There are 12 hidden switches. A switch that is on adds its own fixed numbers to the row, and there is some noise. The rows also spread widely along 14 directions, which tell nothing about the answers.
(in the rows, 128 means zero)
Known rows, each followed by its switches (1 for on, 0 for off):
[175 100 109  87 136 112 101 108  86 121 134 130 112 111 102 134 102 124
 155  93 150 195  81 158 106 108 150  86 138 134 130  97 176  99 168 174] -> 1 0 1 1 1 0 1 0 0 0 0 1
[133 146 121 120 135 137 123 117 124 126 119 143 169 100 142 149 114 174
 105 142 145 120  96 130  84 109 162 102 151 100 160  93 134  97 116 156] -> 1 0 0 1 0 0 0 0 1 0 1 1
[128 150 121 116 128 149 131 134 128 130 131 126 137 115 150 146 120 154
  94 112 116 145 114 141 104 120 128 127 128 105 139 126 143 116 116 130] -> 0 0 1 0 1 0 0 1 0 0 1 1
[159 114 122 103 139 118 135 114 139 134 124 147 134 112 154 157 128 139
 119 147 125 136 107 154 105  84 137 108 144 133 130  92 121 107 139 174] -> 0 0 1 1 1 1 0 0 0 0 0 0
[183  98 140 144 139 115  96  99 139 134 101 150  91 138 176 165 174  93
 158 139 100 117 118 143 146 141  86 130 135 101 159 120 116  98 155  99] -> 1 0 0 1 0 0 0 0 1 0 0 1
[144 104 142 133 183  87 141  98  55 115  81  76 131 139 133  98 113 179
 122 142 148 159  97 159 115 136 134  47 151 111 131 124 151  84 141 128] -> 1 0 1 1 1 0 0 1 1 1 0 0
[137  65 149 143 130 112 175 106 129 131 103 118  95 159 122 117 115 132
 133 136 129 155  87 165 132  99 114 110 123 181 125 123 139 126 130 137] -> 1 1 1 0 1 0 0 0 0 0 0 0
[141  80 149 143 157 117 101 136 151 128 102 139 123 119 163 175 129 108
 134 114 132 116 119 132 145 117  95 110 137 154 165 144 142 126 146 110] -> 0 0 1 1 1 1 0 0 1 0 0 1
[139 108 137 148 127 117 175  95 146 142 114 136  79 159 110  88 128  83
 107 146 100 142 153 119 158 134 149 126 105 138 134 102 100 170 103 102] -> 1 0 0 0 0 0 1 1 1 0 0 0
[ 83  77 170 149 122 137 156 122  70 126  75  12 112 218 161 102 118 148
 106 148  95 152  39 208 161 109  83 133 123 141 148 166 137 123 107  51] -> 0 0 0 0 1 1 1 0 1 1 0 1
[133  90 113 106 152 116 127  90  80 111 114  93 115 122 125 141 129 110
 142 111  84 143  81 181 128 112 118  84 127 113 127 141 147 115 106 130] -> 0 0 1 0 1 1 0 1 0 1 0 0
[129  72 157 152 145 117 149 134 144 136  92 130 125 152 151 138 104 154
 139 140 126 117  98 143 119 113 112 101 127 170 137 125 134 111 136 132] -> 0 0 0 1 1 0 0 0 1 0 0 1
[117 113 152 135 145 133 123 119  99 134 103 114 138 122 153 139 108 131
 128 153 120 120 114 155 128 101 167 113 139 118 155 139 141 120 113 137] -> 1 1 0 1 0 1 0 1 0 0 0 1
[120 114 138 123 110 146 137 115 108 128 122  93 116 143 133 130 117 132
 100 118 133 169  75 164 129  98 121 134 129 130 147 125 143 126 122 111] -> 1 1 1 1 1 0 0 0 0 0 1 0
[142 139 121  86 156 117 103 153 147 160 134 184 161  81 136 155  92 128
 131 121 123 136 179 112 102 113 215 110 119 127 140  76 118 128 137 186] -> 0 0 0 0 0 0 0 0 1 0 0 1
[138 106 131 146 143 130 136 144 116 121  92  98 137 142 135 100 111 129
  70 144 142 128 138 102 141 166 109 103 116 136 121 129 141 139 130 108] -> 1 0 1 1 1 0 0 1 0 0 0 0
[126  92 121  97 125 123 125 121 139 166 155 145 111 128 114 151  82  86
 124 110 108 165 123 168 115  70 174 127  97 160 148  70 126 151 126 160] -> 1 0 1 1 1 0 0 1 1 0 0 1
[125  70 135 146 149 115 101 106 123 124 114 104  94 139 124 177 101 130
 150  97 165 154  76 194 119  71 100  98 147 174 197 137 163 110 143 112] -> 1 0 1 1 0 0 1 0 1 0 0 1
[140  87 173 138 129 152  90 176  74 132 129  94  67 132 178 138  79 118
 119  88 143 185 122 177 144 137 111 145 137 152 130 185 197 132 151 125] -> 0 0 0 0 1 0 0 1 0 1 1 1
[156 154 133 103 122 144 120 116  67 126 121 116 146 115 160 118 134 146
 116 143 108 160  77 156 114 121 152 131 137  63 124 117 157  86 126 154] -> 0 1 1 0 1 0 0 1 0 1 0 1
[132 117 132 142 129 143 136 135 138 141 108 150 158 114 148 135 115 132
 101 147 105 107 115 122 113 121 141 126 111 121 140 109 144 113 113 145] -> 1 1 1 0 1 0 0 1 1 0 0 1
[133 126 123 122 151 145 116 126 100 125 126 121 108 104 149 139 113 143
 104 112 129 140 135 152 110 129 147 110 138 123 144 143 148 127 113 133] -> 1 0 0 0 0 0 0 0 1 0 0 0
[121 139 130 108  95 150 186  90 116 129 171 112 106 128 109  83 113 107
  30 132 134 182 111 126 127  99 168 130 135 113 132  88 124 175  71 123] -> 1 0 1 1 1 1 0 0 1 1 1 1
[122 129 132 129 128 125 133 122  99 121 104  60 154 160 129 113 111 174
  70 138 165 160  88 150 124 121 118 102 147 117 153 112 142 107 126 105] -> 1 0 1 1 0 0 1 0 0 1 1 1
[167  96 114 129 122 133 144 118 128 137 113 116 138 152 149 131 139 140
  74 160 124 137  85 162 106 114  78 115 127 122 125  85 126  97 129 141] -> 0 0 1 0 1 1 0 1 1 1 0 1
[132 129 109 106 124 153 112 120 112 116 138 112  99 138 117 139 140 136
 110  69 137 189  90 147 120 139  93 122 127 119 142 146 140 135 134  88] -> 0 0 0 0 1 0 0 1 0 0 0 1
[150 159 127 139 138 147 130 144 106 151  97 117 158 141 176 104 134 147
  99 150  64  95 146 109 116 203 138 117  92  39 107 125 142  87 102  95] -> 0 0 0 1 0 0 0 1 1 1 0 1
[160 115 112 129  95 139 156  72 131 116 129 131  93 144  89 114 159  92
 114 109 115 171  69 125 134 132  95 123 113 101 134 102 131 127 121  89] -> 1 1 1 1 1 0 0 0 0 0 1 0
[127 113 125 123 133 110 140 128 131 163  95  92 148 181 161 143 139 157
 118 156  80 131 117 172 121 122 101 122 103 107 139  82  88  86 138  98] -> 1 0 0 0 1 0 0 1 0 1 0 1
[109 149 159 146 122 175 107 173 127 149 134 115 126 119 194 160  99 151
  80 111 130 135 128 155 128 118 131 163 137 117 162 167 165 130 104 102] -> 0 0 0 0 0 1 1 1 1 1 1 1
[133 128 137 135 118 148 112 149 140 141 117 125 136 142 162 147 122 150
  80 150 164 157  93 149 129  89 110 156 142 146 172  93 109 128 155 124] -> 1 0 0 0 1 0 1 1 1 0 0 0
[136 106 120 101 106 136 134 162 146 186 119 129 157 169 122 130  95 129
 118 131  99 154 105 138 100 135 153 136  66 128 120  61 130 114 147 119] -> 1 0 0 1 1 1 0 0 1 0 0 1

New rows, each followed by its switches (1 for on, 0 for off):
[151  83 108 125 145 118 126 106  96 127 111 124 139 110 131 154 107 137
 156 123  92 122  71 176  92 107 126  79 120 113 138 109 181  68 118 159] -> 1 0 1 0 1 1 1 0 1 1 0 1
[147 104 121 113 131 115 136 109 119 118 113 135 112 124 103 126 122 112
 146 116 114 157 105 130 127 128 138 101 124 126 130 106 128 127 136 134] -> 0 0 0 0 1 0 0 0 0 0 1 0
[134 109 128 114 134 147 122 184 131 160 126 114 159 148 145 139  88 187
  66 100 167 174 102 151  92 134 111 117 112 156 121 112 164 111 149 133] -> 0 0 1 0 1 1 0 1 1 1 0 1
[131  85 137  81 144 116  95 168 147 147 109 149 180 123 131 152  89 121
 127 129 153 144 119 118 135 108 181 112 126 184 122  93 117 158 164 184] -> 0 0 0 1 0 1 0 0 0 0 0 0
[147 123 141  99 118 145 116 158 124 141 120 108 149 152 193 140 127 173
  78 151 144 157 100 163 119 102 113 145 152 145 120 106 111 113 159 157] -> 0 0 0 1 1 0 0 0 0 0 0 1
[140 125 127 141 134 146 111 108 107 118 125 122 102 103 158 154 130 104
 114 130 114 124 100 147 123 113 115 133 132  96 172 134 153 115 113 106] -> 1 0 1 1 1 0 0 0 1 0 0 0
[117 125 138 132 116 158 141 129  94 126 135 106 100 131 152 118 100 127
  90 140 121 150 111 154 122 108 142 146 131 125 144 137 144 141 103 127] -> 1 0 0 0 1 0 0 1 0 0 0 1
[116 150 133 143 109 149 130 182 165 152 110 163 184 113 119 124  71 122
  96 156 135 110 139  55 117 143 181 147  86 108 149  79 132 141 127 128] -> 0 0 0 1 1 0 0 1 0 0 1 0
[142  95 164 144 156 114 107 152 137 142 107 147 144 122 193 174  98 169
 133 160 156 114 121 160 114  88 134 117 162 156 152 122 133  98 153 180] -> 0 0 0 1 0 0 0 1 0 1 0 1
[141 151 145 134 145 135 127 125 112 139 116 124  99 124 177 142 133 140
 115 135 113 149 120 161 121 117 130 142 131  93 157 133 135 109 126 106] -> 0 0 1 0 1 0 0 1 1 0 0 0
[129  69 146 153 131 140  82 151 125 126 112 121 101 140 143 164 109  94
 139  96 136 137 105 139 151 147  87 139 115 150 160 165 162 142 142  89] -> 1 0 0 0 0 0 0 1 0 1 0 1
[147  59 135 150 119 133 134  67  92  89 112  94  85 136 104 119 137  77
  99 158 165 155  58 179 165  63  92 108 176 159 170 120 127 147 106 135] -> 0 1 0 0 0 1 1 0 1 1 0 0
[133 122  89 142 108 149 123 131 139 155 112 101 137 165  89 150 104 130
 121 122 130 147  76 152  86 115  95 119  84  97 184  71 146  78 132  67] -> 0 0 0 1 1 1 1 0 1 0 0 1
[126 107 115 122 105 135 161  99 176 127 116 141 131 160 124 154 148 158
 138 113 102 137  48 158 113  98  98 125 125 147 131 110 106 121 116 122] -> 0 0 0 0 0 0 1 0 0 0 1 0
[128 125 151 145 115 123 104 159 146 168 112 128 136 160 138 161  98 130
 129 154 167 166 100 133 127 100 129 165 106 119 193  68 113 110 174  86] -> 1 0 0 1 1 0 0 1 0 1 0 0
[101 141 136 110 132 135 133 167 138 151 125 137 164 124  94 106  74 117
  75 129 164 156 164  72 134 142 212 128 104 141 148  99 125 186 118 121] -> 1 0 0 0 0 1 0 1 0 0 0 1
[159  96 127 130 146 119 120 126  86 124 127 112 108 114 137 129  89 147
  96 150 177 166 127 169 102  92 127  94 164 146 149  93 144 102 148 180] -> 1 0 0 0 1 0 0 1 0 1 0 1
[171 105 122  86 145 106  96 103 110 118 113 149 149  88 147 142 142  80
 113 174 125 140 126 147 153  68 156 116 161 134 138  71  89 132 153 213] -> 0 1 1 0 1 0 0 1 0 0 0 0
[177 118 119 154 121 139 128 105 131 132 124 140  76 145 116 120 132 107
 125 114 135 153 118 125 121 159 103 117 117 104 152 116 157 109 134  85] -> 1 0 0 1 0 0 1 0 1 0 0 1
[176  89 127 129 126 137  94 159  86 123  82  85 141 153 143 111 105 121
  98 147 141 151  86 142 130 166  84 114 115 122 109 114 170 100 172 137] -> 0 0 1 1 1 0 0 1 0 0 1 0
[137  79 106 117 111 156 116 127 135 132 132 144 125 127 115 144 102  95
 125 114 105 123  79 147 110 116 128 126 101 149 124 110 148 140 108 151] -> 0 0 0 1 0 0 0 0 1 0 0 0
[134 103 152 123 142 107 177 109 164 154 128 147 111 151 171 140 136 155
 113 131  92 129 133 165 123  99 135 120 129 152 118 117 104 126 105 140] -> 0 0 1 0 0 0 0 0 1 1 0 1
[111 163 124  99 112 179 106 160  98 141 120  97 167 126 193 137 126 156
  73 137  79 131  89 160 115 127 137 164 118  85 125 126 128 118 109 128] -> 0 0 0 0 1 0 0 1 1 0 1 0
[142 117 122 146 158 121  99 134 111 118  77  99 153 124 137 151 133 148
  98 159 172 129 109 126 122 129  93 100 146 111 190 102 120  93 155  94] -> 1 0 0 0 1 1 0 0 1 0 0 0
[123 101 155 145 142 151 110 125 126 144 130 100  72 149 224 178 152 145
 120  86  76 119 131 196 139 133  70 139 134 125 143 195 141 113 107  69] -> 1 0 0 1 0 0 0 0 1 1 0 1
[ 97 129 122  97 107 165 110 149 140 157 129 112 165 151 156 144 120 127
  84 119  88 127 106 139 127 126 149 159  94 123 136 111 112 152 104 104] -> 1 0 0 1 0 0 0 0 1 0 0 1
[158 150 107 149 132 137 143 100 154 115 132 191 138  81 117 151 124 136
 109 150 154 120 101 100  81 101 136 112 141  91 180  80 136  99 111 151] -> 0 0 1 0 1 0 0 1 1 0 0 1
[111  89 100  90 174  96 102  96 100 121 125 144 157  74  77 151  80 104
 165 103 119 135 125 132 104  85 206  44 127 139 161  82 130 131 122 182] -> 1 0 0 1 1 0 0 1 1 0 0 1
[140 170 167 139 131 141 119 138 122 156 139 132 117 112 229 162 129 159
  68 178 146 145 137 170 119  70 141 179 164  93 189 103 113 103 131 135] -> 1 0 1 0 1 0 0 1 1 1 0 1
[ 95 117 138  91 113 151 126 141 141 136 122 112 161 153 170 146 129 163
 106 111 103 138  71 153 140 107 142 147 128 161 113 141 112 157 119 132] -> 1 0 0 1 0 0 1 0 0 0 0 0
[126 136 148 103 152 119 132 138  98 149 123 101 133 131 185 141 110 177
 112 128 114 158 119 181 114  99 154 116 139 118 123 127 131 104 134 149] -> 0 0 1 1 1 0 0 1 0 1 0 0
[163 116 133 127 119 121 150 112 110 108 104 140 152 128 122  96 116 139
 117 162 143 140  73  99 123 134 150 104 138 118 119  97 155 112 137 161] -> 1 0 1 1 1 0 1 0 0 0 0 1
[175 103 112 118 150 148  84 127 123 103 111 147 146  87 172 156 163 147
  78 122 158 123 124 130 126 136  87  99 176 143 128 132 126 113 146 169] -> 1 1 0 0 0 0 0 0 1 0 0 0
[149 140  78 100 156 136  66 124 108 118 102 108 174  94 150 165 154 116
  81 141 109 116 126 145 119 120  98 105 133  80 164  87 105  97 136 132] -> 0 0 1 0 1 0 0 1 1 0 0 0
[123  91 140 116 172 112  88 125  97 113 102 111 141 105 147 158 117 134
 139  80 115 135 109 153 138 139 127  78 141 129 140 167 163 124 126 129] -> 0 0 1 0 0 0 0 1 1 1 1 1
[110 111 159 130 131 135 121 149  88 124 111  85 137 126 153 106  88 133
  78 132 142 155 121 135 151 120 153 124 146 140 148 129 146 144 124 128] -> 1 0 0 0 1 0 1 0 1 1 1 1
[157  88 126 124 121 126 111 116 110 121 107 107 134 145 140 121 135  98
 115 132 110 140  78 139 150 130  96 116 124 121 132 110 142 117 136 120] -> 0 0 1 1 1 0 1 0 1 1 0 1
[148  92 148 122 121 132 126 132 112 137 125 128 108 129 152 132 112 101
 119 124 115 159  88 152 145 113 135 141 120 137 132 121 159 133 131 134] -> 1 0 1 0 1 1 1 0 1 1 0 0
[142  88 138 172 151 117 137 113 102 104 116 149 104  73 102 139  66 121
 140 159 186 130 123 136 102  67 155  84 163 147 182 105 166  99 121 183] -> 0 1 0 0 1 0 0 0 0 1 0 0
[139 139 107  99 118 152 109 126 128 142 131 138 163 117 185 161 142 142
 121 134  56 105 102 165 114 112 137 140 124  90 118 115 122 101 104 163] -> 0 0 0 0 0 0 1 1 0 1 0 1
[140  95 102  93 141 130  96 142  97 137 112 131 172  96 151 154 102 128
 156 122  59  99 107 144 104 138 155  95 100 104 101 106 154  89 125 177] -> 1 0 0 1 1 0 0 0 0 1 0 0
[141 152 126  96 119 147  92 154 139 145  96 149 181 131 185 163 157 141
 144 129  58 108  89 125 129 166 135 156 101  72 113 125 118 106 139 123] -> 0 0 0 0 0 0 0 1 0 0 1 0
[146 145 116 106 112 150 132 137 131 141 114 107 154 163 171 124 152 173
  79 125 108 153  80 142 122 144  96 138 116 108 105 114 124 111 143 110] -> 1 0 1 1 1 0 1 1 0 0 0 0
[130 106 111 137 140 143 101 148 116 147 113  90 121 151 129 153  98 159
  93 114 167 164 102 170  93 114  88 111 118 139 170 100 138  99 155 100] -> 1 0 0 1 1 0 0 1 1 0 0 0
[117 124 188 126 130 112 132 129 132 128  92 124 162 148 157 138 137 163
 120 133 168 171  59 129 168 103 149 136 159 141 153 140 125 140 154 111] -> 1 1 1 0 0 1 1 1 0 1 1 0
[162 128 119  94 136 140  95 125 132 149 117 165 154  96 174 161 159  97
 145 121  52 108 136 126 132 135 149 122 112  79 119 109 121 101 131 139] -> 0 1 0 1 1 1 0 0 1 0 0 1
[145  74 130 145 121 139 137 119 122 121 123 136 122 129 130 142 101 138
 132 121 136 135  57 153 107 101 108 100 137 150 137 122 172 103 122 146] -> 0 0 0 1 1 1 1 0 1 1 0 1
[123 134 114 134 173  92 158  70 124  90  90 148 161  86 120 122 141 128
 141 168  89  80 144  97 135 104 170  58 157  97 156 105  88 119  92 154] -> 0 0 0 0 1 0 1 1 0 0 0 1
[154  98 135 176 117 146 119 144 141 151  92  92 102 182 174 142 122 126
  88 177 137 129 103 178 133  99  54 154 124 137 172  94 114  96 153  94] -> 0 0 0 1 1 0 1 1 1 0 0 0
[123 146 147 126 109 157 132 126 118 133 133 124 136 129 172 131 143 145
  77 144 131 154 104 137 139 105 130 160 146 105 151 119 108 131 116 119] -> 1 1 0 0 1 0 0 1 0 1 0 1
[139 117 133 150 128 141 128 109 105 120 109 105 130 120 151 129 127 119
  81 164 130 111 107 137 131 123 121 115 147  94 160 115 132 118 102 113] -> 1 0 0 1 0 1 0 0 1 1 1 0
[126 115  91 116 110 150 137 113 132 124 136 103 161 156  93 127 122 184
  62  89 169 180  37 144  89 117  80  96 126 138 141  88 144 113 126 109] -> 1 0 1 1 1 0 1 1 1 1 0 1
[113 107 164  96 127 133 116 135 128 146 133 135 148 120 181 162 129 131
 128 116 105 146 105 147 150  86 162 140 141 142 134 132 115 139 131 141] -> 1 1 0 1 1 1 0 0 0 1 0 1
[ 83 147 114 109 136 150 130 151 122 157 108  85 179 142 172 145 108 153
  99 128  39  95 129 155 110 129 148 129  82  90 128 134 128 113  86 104] -> 0 0 1 1 1 0 0 1 0 0 0 1
[133 130 136 107 128 120 109 100 103 131 118 106 141 136 148 133 148 117
 104 141 116 158  97 142 148 108 133 123 144  88 159  84  92 125 135 109] -> 1 0 0 1 1 0 0 1 1 1 1 1
[139 147 127 133 137 163  81 176 102 157  96 100 137 120 192 154 120 113
 111 126  63 110 150 146 126 171 115 148  89  64 139 142 156  94 130  86] -> 0 0 0 0 1 1 0 1 1 0 1 0
[134 102 165 116 114 164 111 161 114 120 133 146 153 106 231 153 120 166
  86 148 124 121  74 151 132 101 127 163 169 157 106 156 143 138 125 199] -> 1 0 0 0 1 0 0 1 0 1 0 1
[ 99 114 139 106 164 108 109 140 140 168 127 100 113 151 145 163 112 138
 119  82 122 175 159 168 141  97 132 110 116 147 163 111  90 138 148  81] -> 0 0 0 1 1 0 0 1 1 1 0 0
[161 113 158 155 109 144 155 124 109 145 123 120  92 150 151  90 117  95
  77 165 125 157 123 141 146 122 121 154 117 113 133 110 144 127 118 121] -> 0 1 1 0 1 0 0 1 1 1 0 1
